There are 4 ways to turn a row about zero (a turn may also mirror it). The second row of each pair is the first, turned, with some noise. The first 36 pairs use one turn. New pairs use 2 turns, one after the other, and a turn may come again.
In the rows, zero is written as 128.
Some pairs, each with its turns in order after it:
[167 162 119  91 102 136 132 130]
[100 131 129  89 140 156 170 122] -> (0)

[136 114 122  90 140  83 171 169]
[116 104 114 107 152 193  93 134] -> (1)

[109 103 111 173 103 105 170 100]
[142  83 130 141 102  71 104 140] -> (3)

[125  99  86 172 149 141 135 167]
[118 121  92 174  94  86 124 108] -> (2)

[ 77 173 155 100 103  93 175  81]
[167 109  85  97  58 107 148  86] -> (3)

[160  88 175  88 167 113 119 145]
[143  75 107  92  78 147 102 139] -> (0)

[110  95  86 127 120 169 102 127]
[134 119 129 121 172 144  69 136] -> (3)

[143 153  91 172  85 164 133 101]
[154 152  84 136 132  78 160 162] -> (1)

[ 86  95 102  90 100 165 156 130]
[ 87 172  75 114 148 137 148 117] -> (2)

[110 163 159 170  97 170 115 168]
[119 125 125 146  74  78 100 172] -> (1)

[ 87 160 109 162 144 145 127 128]
[149 142 117 118  96 138  97 172] -> (3)

[117 164 100 100  87 127  82 148]
[159 192 122 112 108 121  88 132] -> (1)

[ 79 166 117 128 138 157 115 172]
[ 80 112 104 122 133  89 117 174] -> (2)

[100 136  90 175 171 109 143 103]
[158 115 177 184 149 107 120 119] -> (0)

[133 106  87 139 115 155 165 165]
[154 176 143 127  92 114 167 119] -> (0)

[155 107 167  85  87 109  98 136]
[179 136 177 148 134 156  95 140] -> (1)

[ 87 165 161 153 135 124 159  93]
[ 67 144 142 138 111 126 167 161] -> (1)

[108 173 112  97 125 176 129 180]
[ 70  92  86 122 142 123 135 173] -> (2)

[ 94 134  79 113 163 170 127 107]
[149 141 164 158 139 139 149 189] -> (0)

[164 147  97 113 165  85 138 139]
[112 118 132 185 102 167 152 121] -> (3)

[ 99 151 113 176 146 132 138  80]
[124 120 163 172 172  89 124 136] -> (0)

[ 94 105 100 138 131 115 162 105]
[ 90 137 102 141 169 132 143 120] -> (1)

[133 130  85 139 131 159 119  96]
[146 130 133 150 158 120 170 156] -> (0)

[153  88 122 106 166 156 101 114]
[169  94 106 121 115 136 144 174] -> (0)

[148 134 151 128 157 109  91 106]
[106 158  92 152 138 125 152 129] -> (3)

[ 81 130 170 150  81 154 176 135]
[168 122 153  65 105  78 126 135] -> (3)

[124 116 133 114  82 127 114 175]
[ 86 129 138 124 117 122 180 131] -> (2)

[164 156 156  97 177 131 142 171]
[131 173 163 146 120 168 179 117] -> (3)

[131 160 122 106  79  88  94 104]
[155 197 157 109 141 134 122 155] -> (1)

[113 157 171 132 169 166 163 159]
[169 189 166 113 106 135 147 141] -> (3)

[140 104 108 116 130 155 175 174]
[115 112  64 131 100 134 161 115] -> (2)

[154 129  83 167 119  80 161 121]
[142 146 133 168  63 157 107 122] -> (2)

[ 95  90 103 148 169 146 179 161]
[131 136  55 126  94  87 117 107] -> (2)

[155  78 102 108 143  92 128 128]
[123 126 134 128 102 147 124  59] -> (2)

[118 126 110 125 130 174 131 123]
[134 150 136 129 129 119 150 165] -> (0)

[133 175 176  86  90  80 176  99]
[119 158 161 133 130 201 151 201] -> (1)

New pairs. What belongs after each?
[168 106 124 132 137 100  94 159]
[137 121 117 122 135  61 129 112] -> (2) (3)

[166  86  86 159 107 136  80  87]
[114 181 107 144  89  68 110 163] -> (2) (3)

[111 176 161 161  76 114 135  98]
[136  92 128 108  72 140  87 169] -> (2) (1)

[167 164 176 151 143 134 134  99]
[ 96 150 179 154 163 125 152 120] -> (2) (3)

[132 152 147  82  87 160 121 167]
[112 139  59  92 110 107 130 120] -> (2) (2)

[ 96 101 159  94 165 161 127 130]
[158 185 136 153 158 109 137 142] -> (1) (2)

[149 109 167 169 128  78 129 110]
[126 131 156 165 105 122 114  66] -> (3) (0)

[ 78 113  92  92 120 130 169 130]
[104 160  89 117 106  83 150  98] -> (1) (1)

[127 131 147 156  91 176 134  79]
[158 133 125 147  55 123 134 152] -> (1) (2)

[138 123 129 163  83 175  83 179]
[ 89  88 116  56 140  88 125 125] -> (3) (2)

[139 110 152  92  80 143 164 153]
[185 161 109 105 149  99 138 126] -> (1) (0)

[144 121 113 136 133 131 143  89]
[146 112 147 151 124  99 139 135] -> (0) (3)

[180 178  97 117  81  92  76 141]
[117 168 100 109 102  53  73 160] -> (2) (0)

[173 137 125 148 122 102 167  97]
[162 109 115 153 126  75 128 100] -> (0) (3)

[118  78 134 107 131 141 161 117]
[145 109 168 106 145 132 168 123] -> (3) (1)

[150 111 140 121 167  82 169 161]
[120 114 142 114 107  56 132  93] -> (3) (0)

[152 116  96 117  92 130 124 112]
[153 107 154 106 142 135 153 115] -> (1) (0)

[ 78 171 159 135 169 158 105 121]
[142  87  98  66 100  92 134 122] -> (1) (3)

[115  97 102 176 169 111 163 115]
[173 171 138  92 152  98 144 151] -> (2) (1)

[ 87 152  88 164  76  80 139  83]
[134 137 218 115 141 172  86 115] -> (1) (0)

[157 158 111 107 121 158 121 112]
[114 135 134 108 133 128 178 107] -> (1) (0)

[154 130 137  87 139  97 107 153]
[131 106 136 123 184 142 154 120] -> (1) (2)

[167  89 174 117 111  94  98 146]
[169  85 154 118 155 101 165  96] -> (1) (2)

[120  78 148 103 147 123 119  92]
[120  87 154 124 165 125 113 161] -> (0) (3)

[108  99 150 175 173 135 125  97]
[ 69 118 152 150 174 144 140 131] -> (1) (1)

[ 79 126 105 139 113 141  84 153]
[ 85  77 104 129 136 116 136  98] -> (3) (2)

[ 90 149 104  93 108 179  96  91]
[128 167 109  96 122 106 167 192] -> (1) (1)

[ 82  78 106 106 107 124 151 147]
[128 127 136 165 155  84  76 131] -> (1) (2)

[126  98 107 170 166 179 142 127]
[135  78 185 137 126  94 130 149] -> (3) (2)

[ 88 161 145 122 116 119  85 131]
[113 109 145  70 117  94 130 132] -> (2) (2)

[ 93 118 114  83 169 148 170 152]
[188  95 138 135 104 121 174 144] -> (3) (1)

[166 107  99 167  97 124 102 123]
[182 148 132 154 120 107 137 162] -> (2) (2)

[165  80 176 129 152 129  77 126]
[206 136 137 103 129 149 120  86] -> (2) (2)

[ 83 156  91 141 100  81 172 126]
[182 165 145 128 152  97 105 180] -> (0) (2)

[114 131 103 148 110 106  99  91]
[114 167 105 105 113 121 147 158] -> (2) (3)

[ 81 164 117 173 126 114 136 117]
[136 141 144  87 108 108  78 153] -> (2) (1)

[128 118 125  82 148 177 105 168]
[121 127  72 145 170 109 169 131] -> (1) (0)

[ 88 175 101  95  97 107 139 167]
[173 102 128  63 140 163 127 146] -> (2) (3)

[110 127 103 164 163 147 133 165]
[152 148 117  69 133 118 109 114] -> (3) (0)

[101 128 178  87 170 159  99 155]
[124 106 191  77 147 142 166 148] -> (3) (0)

[107 158 149  95 164 155 103 178]
[131  76  79 125 154 154 135 167] -> (3) (2)

[133 180 132 173 159 153 153 139]
[185 149  96 119 114 141 137  83] -> (2) (0)

[121  99 123 116  98 116 135 157]
[121 102 144 151 144  99 112 116] -> (1) (2)

[117 165  80  86 103 128 155 154]
[101 134 114 162  71 135 152 163] -> (0) (1)

[116 111 159 139 121 132 110  90]
[139 100 118 152 145 144 128 165] -> (0) (3)

